The first 8 rows are patterns. Each new row is the sum of 2 different patterns, raised or lowered, with some noise. Before adding, each is slid sideways (what falls off one end comes back at the other) and multiplied by a number that may be negative. Names go in the order of the patterns.
Known rows, each followed by the names of its patterns:
[  6   3  11  20 -10 -32   4  25  -6   5   7 -13   7  19   0 -14  19  14
   1  10   7  18   8 -22  12  -2  19  -4 -19   0  -2  11  20 -50   1] -> Q
[-17  -8  -8  13  24  -6   3  13 -25   0   0 -15 -47  12  10  -3  15  10
   1   1  22   1 -17 -22  14  -2  -1 -16  -2  15  13 -39  -1 -17 -20] -> V
[ 13  43   5 -11 -29  13   5  10  19   5 -16  -6   9  -1  -4  11   9 -18
  12   2   1  34  31  -2  -4 -28  -5  36  16 -21  17  -6 -22  21  17] -> C
[ -5 -19   7  -1   1  28 -21 -36   4  -9  15 -47 -12   7  28  12   2  -4
  -5  32 -29 -12  -1 -39  -2 -19   1  -6  30   5  23  15  18 -41  24] -> A
[ 27 -23 -38 -13  27  -5   9  -7  19  12  23  17  25 -12   6  12 -23  -3
  10  12   2   1 -10   3 -11  37  17 -13  28  -2   8   4   6   0 -22] -> K
[  8  39 -10  22 -11 -12  17  10 -24  -3  22 -30 -12  11 -19  18  31  26
  26 -15 -11 -19   2   7 -14 -53  15 -16 -38  21 -11  13  31 -10 -24] -> X
[  9  -8  21  -1 -17 -37  41  27  -5   3   5   5  43  18   5   1   0  -8
   5  -7   6  20  -2 -23  20   6 -12 -33  10  28  23  17  12  11   0] -> R
[  9  20 -23 -12 -23 -11  12  29  17 -16  27  16  20  37  10 -22 -19  20
  -4 -26  51  17 -28  34  31 -10  -6  -6  -7  -3   0  12  28   1  12] -> E

New rows. What belongs after each?
[ -4  31  63  -7 -17  -1  -5   2  -7  11  30  14   3   2  40  66 -20  -4
  13  -1  60  16 -26   1   3  -2  28  54   9   1  21  -4  13  54  -7] -> Q R
[57 26 12 68 21 53 35 38 48 59 47 22 44 92 34 51 31 13  9 38 81 51 35 47
 39 45 91 26 39 71 43 35 26 21 47] -> Q X
[ 13   7  -8   3  49  -8 -21   9 -10 -15   2  31  15 -11 -20  -3 -18   0
 -12 -24  -1  28   5 -13   5   5 -22 -13  -6  15 -41  13  -8   6  34] -> Q V
[ 15  -3 -23  54  18 -29 -33  10 -34  -9  11 -51  41  42  25  59 -14   7
 -23   8 -21 -23 -74  -4 -32   2  -5  -7  28  22  -8 -25 -21  57  20] -> A X
[ 46  26  10   9  18  11   6  50  14   2  56  43   7  21 -16  -3  54  42
 -18  23  10 -16  32  23  23  73   9   9 -26  34  35  24  37  16 -14] -> Q C
[ 13 -51   7 -40 -50 -42 -34 -10  11  30 -17 -11  12   5 -19   0   6 -69
  10  -8 -34  16  19 -14 -39  16 -22 -14 -22  -7 -19   9 -21 -28  25] -> V X
[ 27   4  -2  17   6  17  42 -31  12  20  -7   1  28  10   4  20  11  -1
  33   9   6  41  13   2  -9  -2  20  21  40   6  27  16 -20  22  23] -> Q C
[-24  17   0 -12 -21   3  -9   2   1 -14  -2 -11 -26   7  -1  26   3 -16
 -10  -1  -8   8 -13   0 -37   8   1 -30  25   2 -48  28  35 -17  -5] -> A E
[ 50   1  -6   7 -11 -15  -3 -13  -8  -6  -7 -16   9  12 -10   7  -5 -19
  16  39  -6   4   9   2   2  -6 -12 -10  -2 -26  -3  16 -16 -34  10] -> V R
[ 50  22   0  75  21  17  14  22   4  33  67  16  16   4  18  32  20  10
  21  15   8  11  26  37  63  40  35  13   4  40  21  -4  39   3 -46] -> C X
[ -2   3 -22   0  22  40  20   9  20  31  29 -28 -17  24  -2  36  52  39
   0  40   8   3  47  10 -26   8  25   2  -7  98  13 -31  40  19 -14] -> V E
[ 36  38  57  28   8 -22  34  40  15  31  30  28   5  10   1   1  20  16
   1  26  25   2  52  62  45 -14 -28  18  49  32  -6   5   2  -5  40] -> C R
[28 31 21 35 32 43 27 29 17 14  3 36 28 31 45 21 35 30 43 51 37 10 33  8
 24 40 36 22 46 -6 15 34 29 26 52] -> V C
[-22  29 -32 -64 -40  14  19 -61 -25  -4  10  32   3 -16 -18  12 -42 -19
 -22 -42  -1 -36 -37  -4  18 -19 -23   9  25 -28  21  -8 -22  -8  -8] -> A R
[ 10   7  35   8  40  48  25  18  50 -14  20  28   3  -1  25  37  25  44
  22  25  36  -8  26  54   5 -11  25  47  45  49  43  22  10 101  33] -> Q V
[  4  -9  15  27  16 -16 -13  -2  -9 -10 -15  21 -15 -21  18 -13   6  35
 -12 -10   7   3 -27  21   1  15  18 -19 -24  19   4  -8  12  -6 -21] -> C X
[ -40  -45  -51  -43  -31  -67  -74  -32  -77 -110    7  -31  -38  -18
  -49  -63    0    4  -51  -28  -56  -64  -25  -41  -63  -32  -25  -91
  -39  -29  -71  -56   -9    0    0] -> X R
[ 12   3   9  -9   9   6  -6  17  38   5  -8  40  14  -6  43 -12 -16  -9
 -38   0  23  31  29  10  -9  43  17  12  46  11   5 -13 -21 -17  25] -> C X
[ -8  -7 -32 -22   7 -17 -16  -2 -14 -29  12 -16 -15  15  -9 -23 -34 -26
   0   2  25 -12   5  -8 -43  -4   1   9 -21 -24  -1 -19 -10  23 -61] -> Q C
[42  0 20 33 36 37 32 56 33 44 60 26  5 34 35 27  7 39 17 10 56 76 24 -5
 12 45 15 32 55 31 18 25  2 39 18] -> C E
[ 15  14   2   4  50  15  31  27  13  23  38  -6  -3  27  38  -1  16   0
   2  19  40   7  -1  23 -11   9  30  43 -29  -4  31  28   3  16 -15] -> V R
[-16  -1 -52 -13   7 -17 -11  11  -2  -1  40 -12 -35 -56  10  -5  -7 -19
 -11  -9  -5 -45 -14 -30 -28 -26 -34 -12   3  16   5  10   1 -40 -30] -> V C
[-27   1 -14   3   7   0 -42  -1  -6 -39 -41  -5   9   4  -5 -14  -7 -22
  15 -12 -11   2 -30 -37  15   1 -21 -26   3 -26  -9 -10   2 -17 -12] -> K R
[45 11  0 16 30 19 77 47  7 57 49 22 15 35 16  6 -2 63 61 19 32 29 43 31
 28  6 18 37 42 41  9 47 50 34 36] -> R E
[  5   6  -2 -37 -20 -12   0 -25 -10 -15 -19   6  34 -57 -19  -6 -20 -10
   2 -21 -51  -8  14  -2 -16  -6 -23   3   2 -23 -32  24  -2  -6  10] -> Q V
[-24  17 -43 -20  -2  15   0  38  41  19 -16 -11 -39  24  38 -15 -43   5
  23 -28  17 -32   6  30  -3 -15 -16  63   0  22  23 -10  39  11 -17] -> A X
[-17  11  -2  -4  23 -10 -39   7  -5   9 -11  14   0  18 -14  -4  20   9
   5  -8 -13 -19 -11  12  -7  29  -3   8 -17  22  15  17 -16  17 -14] -> C A
[-22   1   5 -50  12  16  -6  13  12  17 -15   8 -46 -32 -44 -39 -19  38
 -18  -6   7  -7  24 -16 -23  34  12  -4  -3 -40  41  19 -19 -60 -14] -> A X
[-55 -26 -46   7 -24  -9 -31 -45 -65 -21 -11 -48 -13 -33 -59 -41  -4  -6
 -28 -18  15 -98 -51  18 -74 -41 -19 -17 -24 -13   7 -44  -5  -4  -6] -> K E
[-21 -54  -7  23  -2  29   6  -9   1  26 -28 -16 -10 -22 -12  21 -25  -9
  21  16 -30 -15 -22 -14   6   7  11 -43 -17  -8  15 -17 -17 -47  18] -> V X
[-32 -41 -14 -12 -34 -41 -45 -34  -5 -57 -37  15  -3 -32 -65 -43 -21 -34
 -33 -35 -51  30 -43 -26 -12   3 -84 -40  12 -36 -56 -23 -74 -48 -14] -> Q R
[ 19 -13  10 -11  20   6  37  13  53  39  49  -4  31  -4  -6  36   2   7
  30 -21 -19  39  20  20 -15  28  -4  34  47   1   0  23  49  -3  13] -> A E
[ 18 -12  44  13 -17 -26 -18   2  16   1 -53  41  16  -8   6   8  38  14
  18 -19   2 -21  -9 -26  56 -26 -10 -12  20  21  -6 -25  25  32  27] -> A R
[ -3   2 -11  20   8  13   2  -4 -21 -20  15  -2 -23  46   8 -40  29  42
 -26  -9   0  11 -12 -18  -6  11  -8   4   8  11 -17 -23 -23   0  31] -> R E
[  8  -4  23  19 -32  17  14  23  29   4 -25 -15   6  24  -7  28  31 -25
  28  26  -6  -6 -24   7 -21 -32  -4  37  -5  11  -3  25 -12   1 -10] -> K E
[ 12   0  34  24  19  22   9  72  20 -17 -32   8  -3 -11  47 -14   7  43
  29  27   1  16  -2   7 -19  12   5  -2  -1  44   2  -6  10 -16  -2] -> A E
[-27 -52  39  22  -9  23 -15 -28  43   6   9 -41 -18  -7  24  -3   0  11
  -6  -2 -12 -10 -18 -65   6   8  22   5  31  10  11  17   4 -17  15] -> A R
[  1  15   5 -16  -8  29  -2  20 -11  23  -1  -1  25 -24  -8  51   7  -1
   8  14 -31  33  69  14 -37  17  -2   7   8  -6 -26  -2   4  -6  -7] -> Q K
[-26 -28  17 -28  -1  26  14  -2   3 -16  -1  26  -3  -4 -51  50  17  -6
 -10  -4  -2   3  24 -27  14  -8  13  28   1   1  -2  14 -18 -33 -23] -> V A
[  7   2 -25   3  12  22  44 -19 -10  14 -54   8  41  -4 -16  13  27  59
   3  26  37 -16  -3   0 -26  15  13  23  -8  37   0   7  -7 -17  15] -> X E
[-19   8  33  11  13   8  11 -19 -22  10   7  -2  54  14 -12  28  20  18
  18  29 -40 -51   6  20 -32  56  11 -16  43  50   3  13 -18  -3   3] -> K E
[ 47   9  -2  41  -8 -26  26  43  12  54   5 -14  -7  22  -7  11  39 -10
 -19   3   0  16  23  32  29 -19   8  -7   7  36  20 -29  13 -30 -23] -> C X
[ -8  34  37 -25 -22  40 -29  23  43  59   8  17  -9 -31  14  26   4  28
  12  17  14  49  19  -8  11  -3 -34 -19  13  -3  37  34  -1 -18  38] -> V C
[ 51 -14 -21   3 -27  12  47  23 -29  10  -7   5 -31  14  23  28  28  15
  -3   0  58 -23   1   8 -52 -20  -1  18  31  42 -22  16  46   7 -15] -> C A
[ 40   9 -29  -3  -9  34   4 -14 -27 -17  25  23  44 -14   4  45 -30 -22
  33  -8 -37   9  23   1  27  32  26  16 -26   2 -14   4  -4  25 -17] -> X E
[ 21   8  46   0  31  26  48 -36  -9   4   0   2  37 -34   4  27  10  19
  18  -7  34  33  -5  19  24  29  19  18  25   1  -8  -3   8 -15  27] -> A R
[  3  10 -16  29  20 -15 -12 -16  44  -4 -46 -21 -29 -30   9  -5 -24  39
  -3 -21  37  22   6  10  -5 -41   1 -21 -35 -24  42 -45  -6  21 -27] -> A X
[ -8 -37  48 -19 -35   3  66 -15  -4  -5  -1  -3  15  11  -3 -12  20  30
 -34  -1   4  27  -1 -16 -21  38 -12  46  32   5  31   3 -12 -23  10] -> V K
[  7  -3  -5  -1  -4  32 -27 -28  -3  17  -6  28 -10  18  14  -5  -6  25
  -7  29  16 -44 -15  28  -2   9  25 -21 -10 -18   0  14   0  51  -9] -> C K
[-16  29   6  30  12  -7 -27   5  45  19  35 -13  14  32  25  18   8   5
 -28  11  10 -24  56  39   5  48  18  -7  -9   4   5  -4 -30  24  14] -> X E
[-66 -72 -15 -44 -66  21 -21 -59   0  26 -56 -52 -39 -56 -51 -40 -28 -34
 -39 -13 -10 -34 -49 -46 -42 -44 -41 -31  12 -49   0  -6  -7   0 -20] -> V E
[ 17 -38 -32  -2 -17  -4   8  11   6 -26 -30 -29   6 -12 -22 -65   7 -11
 -42  12 -28  -9  49 -19 -31  -2  17 -29  16   0 -20  -7   4 -31 -16] -> Q X
[17 19 43 22  9 37 54 -4 32 36 55 51 35  9 11 -4 19 65 38 14 27 23 21 78
 12 17 73 32 14 -4  5 18 34 47 32] -> C R
[-30 -32  -1 -16  -1 -23 -16 -34 -34 -11   6 -15 -21  -1  -1  13  -3 -18
 -27  -6 -29  -8 -30 -19 -10  20 -31   8 -15 -39 -43 -26  -3 -16   2] -> V E
[-22 -11 -41 -24   8 -20 -29 -44 -28  -6 -13   3 -21 -51  43 -10 -10   0
 -23 -55 -21  22 -29 -59  18 -13 -46  11 -11 -48 -25 -12 -41 -38 -22] -> Q E
[  1 -22 -21 -21  15 -51 -34 -16   2  -4 -18 -40 -14 -21  20  10  22 -24
 -13   8   1 -27   6  24 -28  -5 -31 -31 -15  36  -1 -50  20 -28  -1] -> K X
[ 44  42  48  67  43   2  61  43  43   8  37  63  57  61  60  15  38  49
  32  67  53  18 -14  75  76  31  43  46  33  80  66  42  31  50  38] -> Q R
[ 79  49  51  61   6  31   1  -4  25  51  32 -19   7  20  37  18 -26  20
  71  43  11  60  43   8  46  -2  12  -6 -22  -1  67  61  14  16  38] -> X R
[-41 -38   2   4 -18 -41  -1 -10  -1   5  -3 -61 -44   2 -45 -42  13 -12
 -44   4  19 -49 -13   0 -21 -40 -19 -18   7 -32 -18 -29 -15 -57 -25] -> K E
[-26  -7 -30  22  21  12  39 -18  25  14  17  24 -11   7 -32 -20 -12   5
  34  21 -32  40  32  13   8  14 -21   0   9 -13  19   9  17   8  13] -> K E
[ -8 -39 -10 -18  -9 -21 -34 -26 -11  -8 -26 -32 -13  11 -13 -21 -51 -26
 -15   0 -11   9 -49 -21   3 -49  -4  -2 -24 -18   3  34 -41  -3  11] -> K R
[-18  22 -25 -25  17   0  17  47  15   4 -35  -1 -14  10  15  -9 -50   4
 -10 -28   7  -2   8   4  -2 -15   4  44  12   8 -15 -29  -1  30  -7] -> C X
